Each new row is followed by its nearest point in the smallest flat space through zero that holds the last named rows.

z_515, 5 rows:
1; -2; 65; 0; 5; -8; -36; -51
1; -4; 14; 29; -57; -17; -28; -25
8; -9; 31; 42; 4; -7; -41; -51
5; 50; 70; 16; -7; -67; -17; -34
49; -44; 59; 16; 47; -25; -8; -43
New rows:
13; 18; -29; 28; 19; 20; -39; 11 | -10; 9; -29; 33; 19; 15; -14; -6
-4; 38; -40; -27; -8; 38; -23; 4 | -35; 22; -27; -12; -6; 33; -8; 11
-10; -17; 32; -43; -19; -1; 17; -8 | 0; -13; 33; -45; -19; 2; 6; 1
36; -17; 38; -7; 40; 39; 43; -6 | 23; -32; 21; -24; 49; 9; 15; -3

z_362 (5 x 8):
-36; 12; 12; 29; 12; -33; 18; -11
38; 16; 32; 46; -37; 20; -14; -31
45; 13; 39; 12; 19; -58; -32; -2
38; -10; 0; 11; -16; -7; 5; 38
-8; -11; 16; -10; -68; -29; 9; 28
New rows:
-34; -3; -43; 12; -17; 9; -14; -22 | -31; 1; -9; -3; -8; 22; 10; -17
36; -22; -2; 32; 31; -26; -40; -4 | 42; 8; 13; 16; 34; -19; -18; 2
45; 25; 7; -26; 16; 25; 19; 43 | 41; -12; -16; -8; 11; 14; -4; 31

z_453, 5 rows:
-3; 25; 34; 7; -33; 35; 14; -4
-19; -15; -4; -3; -25; -42; -6; -31
-20; -16; 50; -11; 4; 26; 38; -26
22; 27; 1; 12; 14; 4; 2; -6
31; -17; -25; -12; -6; -49; 55; 44
New rows:
-13; 40; -38; 8; -20; -26; 9; 14 | 17; 19; -22; 9; -27; -26; -6; 12
-6; 23; 11; 8; 43; 13; 2; 41 | 17; 7; -3; 1; 32; 29; 3; 24
22; 18; 41; -36; 5; 26; -12; 23 | 5; 11; 15; 1; 5; 38; 8; 16
36; 44; -36; -18; 35; 0; -13; -10 | 35; 31; -22; 17; 37; -7; -16; 0

z_941, 5 rows:
-5; -6; -36; 58; -14; 10; 19; 15
3; -22; 9; 13; -42; -2; 16; -43
21; -51; -1; -21; -10; -22; -8; -44
11; -24; 19; 5; -34; -23; 43; -38
-16; 9; -3; 2; -20; 31; -14; -19
New rows:
-1; -14; 19; -1; 24; 30; -3; -20 | -5; -2; -2; -16; 0; 11; -7; -13
24; 11; 6; 0; 17; 12; 12; 14 | 0; 10; 1; -3; 12; -4; 9; 15
16; -22; 20; 17; 4; 18; 64; -7 | 0; -6; -1; 8; -11; -10; 58; -10
-44; -9; 11; 19; 11; 13; 26; 8 | -11; 14; -7; 10; -3; 12; 26; 6
-2; -9; 1; 2; 11; -24; 1; 13 | 10; -6; 1; 2; 11; -18; 2; 12
65; -49; 11; 14; -19; -23; -1; -2 | 32; -46; 7; 19; -12; -46; -6; -13

z_182 (5 x 8):
18; 2; 74; 8; 2; 19; 2; 25
-9; 20; -27; 30; 3; 0; 24; -8
22; -30; -16; -8; 2; 22; 55; 68
13; -9; -67; -38; 46; -18; 3; 21
16; -36; -14; -38; -44; -7; 22; -23
New rows:
15; -8; 25; 0; 13; 12; 24; -3 | 20; 3; 23; -1; 4; 4; 21; 5
53; -12; 33; 6; -7; -52; -24; -34 | 24; 6; 36; -26; 0; -16; -10; -43
-10; 4; 4; -65; -8; 26; -16; 16 | 6; -27; 5; -35; -2; -1; -22; 15
-9; 5; -23; -6; 37; -22; -29; -17 | -7; 14; -25; -11; 32; -18; -31; -14
19; 13; -14; 8; 34; -52; -10; -24 | 11; 26; -16; -9; 36; -22; -7; -30
5; -14; -13; 10; -43; 1; -10; -5 | -13; -16; -7; 1; -35; 4; 0; -9

z_867:
49; 51; 20; 25; 3; 16; -67; -26
10; 74; -10; -2; -5; 49; -42; -45
43; 44; -4; 42; -10; 3; -12; -15
21; 28; 10; 25; -15; 14; -42; -33
44; 62; -25; 12; -42; -23; -76; 1
New rows:
-23; 48; -26; -32; -14; -67; 14; 44 | 0; 22; -51; -33; -18; -37; 7; 51
0; -16; 35; 17; -23; -30; -5; -64 | -4; -27; 22; 35; -26; 1; -17; -36
25; 11; 17; -11; -23; 17; 1; 5 | 9; 12; 0; 4; 1; 3; -9; -3
3; 11; 42; -16; -10; 4; 32; -28 | -6; -4; 10; 8; 9; 19; 14; -17
-14; 75; -40; -16; 51; -54; -51; 3 | 23; 58; -26; -36; 6; -6; -41; 29

z_496 (5 x 8):
-38; 30; -18; 52; 4; 45; 24; -1
-15; -20; -37; 21; 21; -8; -13; 9
27; -16; -7; 15; 13; 11; 18; 10
56; 38; -13; 1; -4; 22; 22; -26
-30; 63; 19; -23; -29; 9; 8; -25
New rows:
-22; -26; 13; 17; 37; 33; -33; -44 | -12; -13; 2; 35; -5; 13; -34; -8
0; 9; 26; -33; -4; 6; 19; -29 | 6; 21; 24; -26; -15; -1; 13; -6
-37; -43; 37; 15; 41; 15; -34; 25 | -36; -51; 25; 26; 3; 0; -22; 27
-42; -39; -10; 9; -8; -21; -39; 5 | -41; -32; -5; 9; 4; -21; -44; 9
-5; -36; 28; -13; -14; -31; 34; -40 | 5; -11; 26; -24; -6; -12; 6; 9

z_369:
-15; 6; 11; -34; 29; 26; 15; 7
-12; 29; -6; -45; -29; -22; 3; -44
3; -8; 45; 14; 53; -18; 9; 3
-33; 12; 23; -15; -18; 43; 14; -34
0; -10; 14; -1; -4; 26; 21; 0
New rows:
-17; 10; 6; 15; 14; 35; -5; -32 | -28; 8; 18; 10; 2; 27; -7; -16
1; 15; -34; 25; -28; -12; -25; -40 | -8; 13; -21; 19; -40; -18; -29; -24
27; 42; -42; -28; -24; -44; -4; 25 | 23; 12; -50; -35; -17; -44; -12; 10
-32; -3; 26; -29; -9; 3; -33; -6 | -26; 19; 6; -12; 5; 7; -11; -18

z_266:
-25; 11; 5; -33; 59; 15; 5; -28
-6; 13; 52; -6; 45; 51; -66; -53
-9; 49; 52; 1; -5; 26; -8; -46
-39; -6; 92; -68; 2; 60; -19; -58
31; -36; 26; -8; 21; -5; -39; -54
New rows:
15; 6; 11; -12; 41; -24; 2; -6 | 6; 0; -7; -6; 32; -12; 4; -23
-14; -41; -41; 18; 32; 4; 26; 5 | -2; -22; -37; -8; 31; -14; 8; 19
-15; -15; -17; -13; 10; -65; -32; -4 | 17; -26; -19; -2; 17; -22; 0; -6
7; 25; -30; 53; 4; -4; -29; -79 | 36; 35; 3; 42; 23; -15; -24; -46
2; -9; 3; -30; -30; -29; 11; 9 | 2; -19; 3; -16; -28; -15; 24; 4

z_493, 5 rows:
15; -51; 14; 27; -15; 41; -1; 26
32; -59; 20; -13; 15; 26; -34; -10
-2; -40; 29; -22; 35; 26; -5; -18
-46; -9; 17; 33; 46; 23; -41; 43
14; 12; 8; 92; 17; -10; -22; 2
New rows:
10; -43; -41; -3; 4; -40; -35; 0 | 25; -8; -12; -10; -5; -12; -45; 2
-34; -15; -28; 9; -8; 26; 16; 5 | -21; -4; 2; 2; -8; 17; 19; 22
-40; -30; 38; -33; 45; -15; -28; -12 | -27; -15; 23; -35; 57; 10; -27; -12
22; 37; -30; -32; -30; 17; -42; 15 | 12; 10; -30; -29; -29; -18; -34; 21
40; 28; 17; 0; 30; 37; 35; 23 | -4; -7; 11; 12; 2; 11; 23; -6

z_805:
-5; 33; 19; -62; -19; -24; -3; -3
-10; 5; -32; 20; -7; -38; 37; -15
-42; 43; 8; 4; 26; 13; 16; -15
29; 10; -2; 24; -16; -16; -6; 28
25; 5; -10; -33; -18; -19; 49; 22
New rows:
30; 23; -29; 7; 21; 9; 24; 22 | 15; 13; -6; 15; 4; 7; 34; 27
17; 33; 37; 18; 41; -15; -21; -41 | -22; 29; 13; 15; 8; 0; -28; -10
-23; -2; -7; -19; -37; 3; 38; -10 | -8; -1; -11; -25; -3; -12; 33; -11
-2; -1; 7; 38; 33; 29; 0; -8 | -12; -2; 1; 37; 26; 32; -2; 1
-14; -13; 41; -1; -26; -42; 44; -7 | -1; 6; -13; -17; -13; -28; 24; -6

z_109, 5 rows:
-7; -18; -30; 22; -6; 3; -12; 7
15; 22; -20; 21; -7; 0; -7; -4
-57; -1; -34; 11; 7; -28; 14; 10
13; 14; 25; -17; 84; 12; 8; -29
-63; -7; -32; -17; 32; 30; 31; -7
New rows:
61; 0; -19; 33; -2; 44; 9; -23 | 51; 11; -19; 20; 0; 48; -20; -16
47; 10; 29; 8; 5; 0; 4; 48 | 37; 4; 27; 0; -7; -9; -14; -1
35; 36; 27; 19; 18; -23; -44; -12 | 49; 27; 19; 19; 19; -29; -20; -10

z_933, 5 rows:
-18; -32; -30; -56; 0; -2; -9; 21
20; 13; 21; -10; 32; -6; -68; -15
39; -28; 15; 39; 23; -29; -45; 41
-8; 11; -4; -27; -9; -3; 28; 24
11; 9; 18; 5; -3; -34; -27; 1
New rows:
-10; 42; -2; 44; -19; 23; -11; -30 | 0; 25; 15; 34; -4; 14; 6; -43
-42; -16; 33; -25; -29; 26; -44; 10 | -9; -7; -8; -29; 2; -4; -23; -11
-39; -38; -43; 31; 36; 11; -15; -37 | -12; -48; -29; 20; 5; 29; -19; -38

z_275, 5 rows:
53; -9; 58; -14; -34; -45; -10; -13
54; 1; 38; -25; -3; -2; -22; -1
7; 22; 24; 45; 41; -38; 5; 14
38; -30; -17; 11; 73; 20; -56; 16
-37; 33; 14; -4; 5; 23; -14; 12
New rows:
-23; -4; 41; 11; 2; 16; -1; 22 | -20; 17; 21; 3; 2; 0; -16; 7
20; -11; -43; -23; 14; -30; 43; -6 | 27; -15; -34; 6; 1; -7; 43; -9
-34; 19; 1; -25; -18; 10; -42; -6 | -36; 6; 14; -19; -18; 21; -33; 2

z_45, 5 rows:
52; 4; 43; 10; -15; 8; -16; 5
25; -44; -39; -4; 16; -39; -10; 18
17; 32; -1; -16; 3; 47; 21; -21
-20; -61; 13; -59; -42; 41; -7; -21
-4; -10; -39; 20; -19; -3; 1; -22
New rows:
-16; 12; 7; 9; -16; -3; -33; -1 | -15; 2; 15; 16; -16; -6; -8; -2
-10; -1; -15; -4; -31; 44; -6; 28 | -7; -5; 1; -10; -16; 20; 3; -14
-24; 39; 9; 20; 2; 17; 31; -5 | -25; 45; 6; 15; 5; 16; 15; -11
-7; 3; -2; -2; 11; 13; 34; -19 | -8; 14; -11; -9; 6; 17; 13; -10
39; 7; -21; -18; 17; 20; -22; 49 | 43; -3; -4; -19; 27; -1; 3; 16
-18; -4; -32; -9; -13; -15; -9; 18 | -18; -16; -22; 0; 2; -15; 0; 1

z_305:
-22; -8; 3; -5; 12; -44; 18; 81
-8; 27; 51; 31; 16; 3; 76; 18
-10; 27; 2; 41; -23; -44; 44; 47
40; 18; 20; 3; 14; -10; -15; -13
-8; -5; 9; 19; -71; 18; 14; 18
New rows:
-9; 11; -25; 1; 15; 1; -10; 6 | -9; -1; -20; -2; 11; -11; -5; -3
8; 41; -19; -26; 65; 25; 24; -6 | -5; 9; 4; -7; 64; 0; 16; -24
2; 26; -13; -4; -13; 36; 34; -49 | -7; 12; -2; 18; -8; 32; 22; -52
-65; 1; 3; 10; 41; 27; 8; 24 | -46; -16; -4; -12; 32; 12; 35; 13
-16; 11; 35; 2; 3; 60; 8; -16 | -5; -7; 33; -4; -1; 49; 23; -24
-12; -5; -21; -3; -48; 0; -50; -46 | 6; -8; -38; 0; -43; 13; -41; -36

z_475, 5 rows:
-19; 3; 10; -2; -3; 0; 1; -11
49; -28; -28; 24; 3; -25; -5; 8
-35; 1; -8; 9; -9; 18; 0; 14
-24; -27; -8; 8; -31; -8; 5; -24
-35; 11; 27; -22; 9; 13; 1; 0
New rows:
-4; -9; 39; 13; -21; -2; 4; 6 | -13; -6; 8; -2; -1; -5; 0; -8
15; -2; -1; -23; 0; 7; -48; 4 | 14; -3; 3; -15; 7; 3; 1; 9
-18; -6; 8; 46; -6; -11; 0; 25 | -23; -7; -11; 37; 8; -7; -9; 12

z_632 (5 x 8):
-12; 25; -32; 9; 22; -14; 3; 28
-3; -19; 81; -21; 56; 1; -42; 34
38; 25; -6; 3; 35; -26; 29; 75
6; -15; 39; 1; 25; -33; 72; 34
91; -8; 64; -3; 16; 11; -11; -1
New rows:
3; -12; -24; -35; -4; 54; 1; 5 | 2; -5; -10; -13; -28; 13; -17; 8
11; 22; -13; -4; 4; 36; -49; -13 | 13; 15; -14; 1; 1; 21; -56; -13
-19; 11; -15; -25; 27; -10; 42; -2 | -21; 4; -8; 9; 14; -19; 32; 7
3; -9; -35; 4; -20; 19; 49; 11 | 3; 0; -28; 2; -31; -8; 41; 8
4; 3; 0; -25; 14; 14; 29; 46 | 5; -1; 4; -11; 3; -11; 17; 48

z_846 (5 x 8):
13; 10; 10; 7; 33; 30; 6; -22
36; -15; -30; 2; -20; 40; 47; -18
9; -26; 15; 20; 9; -8; 18; -11
-24; -66; -4; -32; 19; -32; -22; -11
-7; -17; 3; 1; 15; -9; 18; 42
New rows:
-18; 5; -39; -15; 12; -3; 11; -40 | 3; -9; -17; -21; -1; 14; -9; -27
-11; 27; -21; 3; -8; -4; -47; -2 | -14; 31; -4; -14; -13; -5; -35; -5
1; -52; -11; 63; -27; 26; 8; 1 | 20; -31; 1; 25; -19; -6; 36; -9
-14; 7; 34; 35; 24; 13; 12; -17 | 8; 9; 32; 30; 28; 3; 6; -13

z_806:
-45; -45; -18; 0; -9; -15; -55; -20
-23; -27; 28; -40; 26; 20; 5; -29
-6; -24; 22; -60; -1; 20; -34; 54
-18; -42; 29; 19; 63; 19; 10; -34
-29; -24; 29; 5; 46; -21; -18; 0
New rows:
-7; -12; -39; 6; -38; 14; -33; 23 | 2; -16; -35; 5; -40; 10; -36; 19
-2; 8; -42; -31; -23; 45; -39; -17 | -2; -19; -29; -27; -44; 30; -17; -10
23; -35; 40; 28; 34; -22; -29; 21 | -5; -22; 21; 28; 44; -10; -19; 33

z_757:
58; 86; -19; -17; -6; 23; 28; -15
-5; 51; -17; 27; 0; -8; 24; -25
4; 30; -89; 12; 34; 34; 10; -29
12; 27; -66; 68; 4; 12; -7; -61
18; 40; -44; -14; -34; 5; 19; -59
New rows:
-45; 23; -19; -25; 7; -2; 9; 5 | -36; 12; -18; -22; 12; -6; 27; 2
41; -23; -27; -35; -14; 10; -6; -16 | 32; -17; -23; -35; -18; 22; -14; -17
1; -40; 28; -19; 41; 32; 32; 35 | -6; -21; 13; -26; 32; 12; -4; 50
-23; 20; 28; -42; 18; -14; 11; 4 | -20; 14; 18; -33; 1; -11; 25; 20
42; 21; 34; -42; 33; -1; 13; 24 | 32; 26; 28; -35; 11; 14; 10; 40
22; -25; -45; 42; -38; 24; 44; 34 | 10; -1; -21; 14; 7; 12; -9; -9

z_394:
-15; 22; 25; 76; 15; 59; -19; 59
32; 58; -1; -14; -32; 27; -68; -6
-25; -12; 55; 58; 5; 54; -71; 31
8; 33; 17; -4; 36; 57; -6; 69
11; 22; 5; 1; -3; -2; -40; 39
New rows:
0; 26; -15; -2; 36; -32; 21; -46 | 6; 2; -21; -11; -7; -14; 31; -26
24; -29; -32; 17; 39; 6; -11; -21 | -6; -10; 2; 3; 1; 1; 9; -10
11; 7; 32; -70; -5; 33; -49; -16 | 16; 5; 27; -67; 3; 33; -53; -18
10; -15; 17; 13; -23; 16; 1; 41 | -5; 1; 9; 17; 8; 7; -10; 28
-12; 19; 10; 9; 10; -11; 41; 71 | -1; 10; -9; 15; 28; -8; 31; 66

z_428 (5 x 8):
48; -12; 14; 51; 27; 50; 38; 43
37; -16; -40; 23; 7; -36; 64; 38
30; -6; -36; 27; 3; 33; 23; -28
71; -64; 28; 26; -22; -5; 47; -34
-29; -30; 27; 2; 6; -13; -20; -5
New rows:
14; -21; 8; -28; -29; 14; 37; -23 | 31; -10; 8; -6; -22; -4; 13; -27
15; 16; 29; -22; 29; -28; 11; 30 | 7; 11; 24; -12; -2; -21; 8; 41
-13; -23; 5; 1; 1; 30; -8; -1 | -9; -12; 10; 13; 9; 20; -11; -8
31; -17; -40; -17; 33; -24; -19; 19 | -2; 0; -25; 4; 5; -19; 16; 12
44; 10; -21; -14; -42; -19; 30; 5 | 46; 15; -16; -17; -27; -23; 34; -2
43; 25; -39; -10; 8; 18; 23; 1 | 36; 30; -36; 3; -6; 17; 26; 1

z_949:
21; -13; -19; 27; -44; -33; -51; -26
-43; -29; -32; 11; 25; -40; 29; -23
14; 0; 2; 10; 2; -39; 42; 47
53; 33; 20; 38; 40; 15; -11; -29
-8; 26; 3; 9; 22; -14; 21; -29
New rows:
18; 11; 5; -1; 4; 4; 5; 1 | 13; 12; 9; 4; 4; 4; 2; 3
22; -20; -5; 4; 0; 0; 4; 44 | 21; -22; 0; 5; -1; -1; 4; 43
33; -5; 8; -11; -12; 56; 36; -1 | 13; 8; 19; -12; 12; 37; 1; 19
-5; 10; -65; -20; -13; -25; -5; 30 | -14; -17; -13; -5; -25; -27; 5; 17
0; 0; -3; 6; 33; -51; 5; -4 | 0; -1; -10; 22; 18; -35; 22; -8
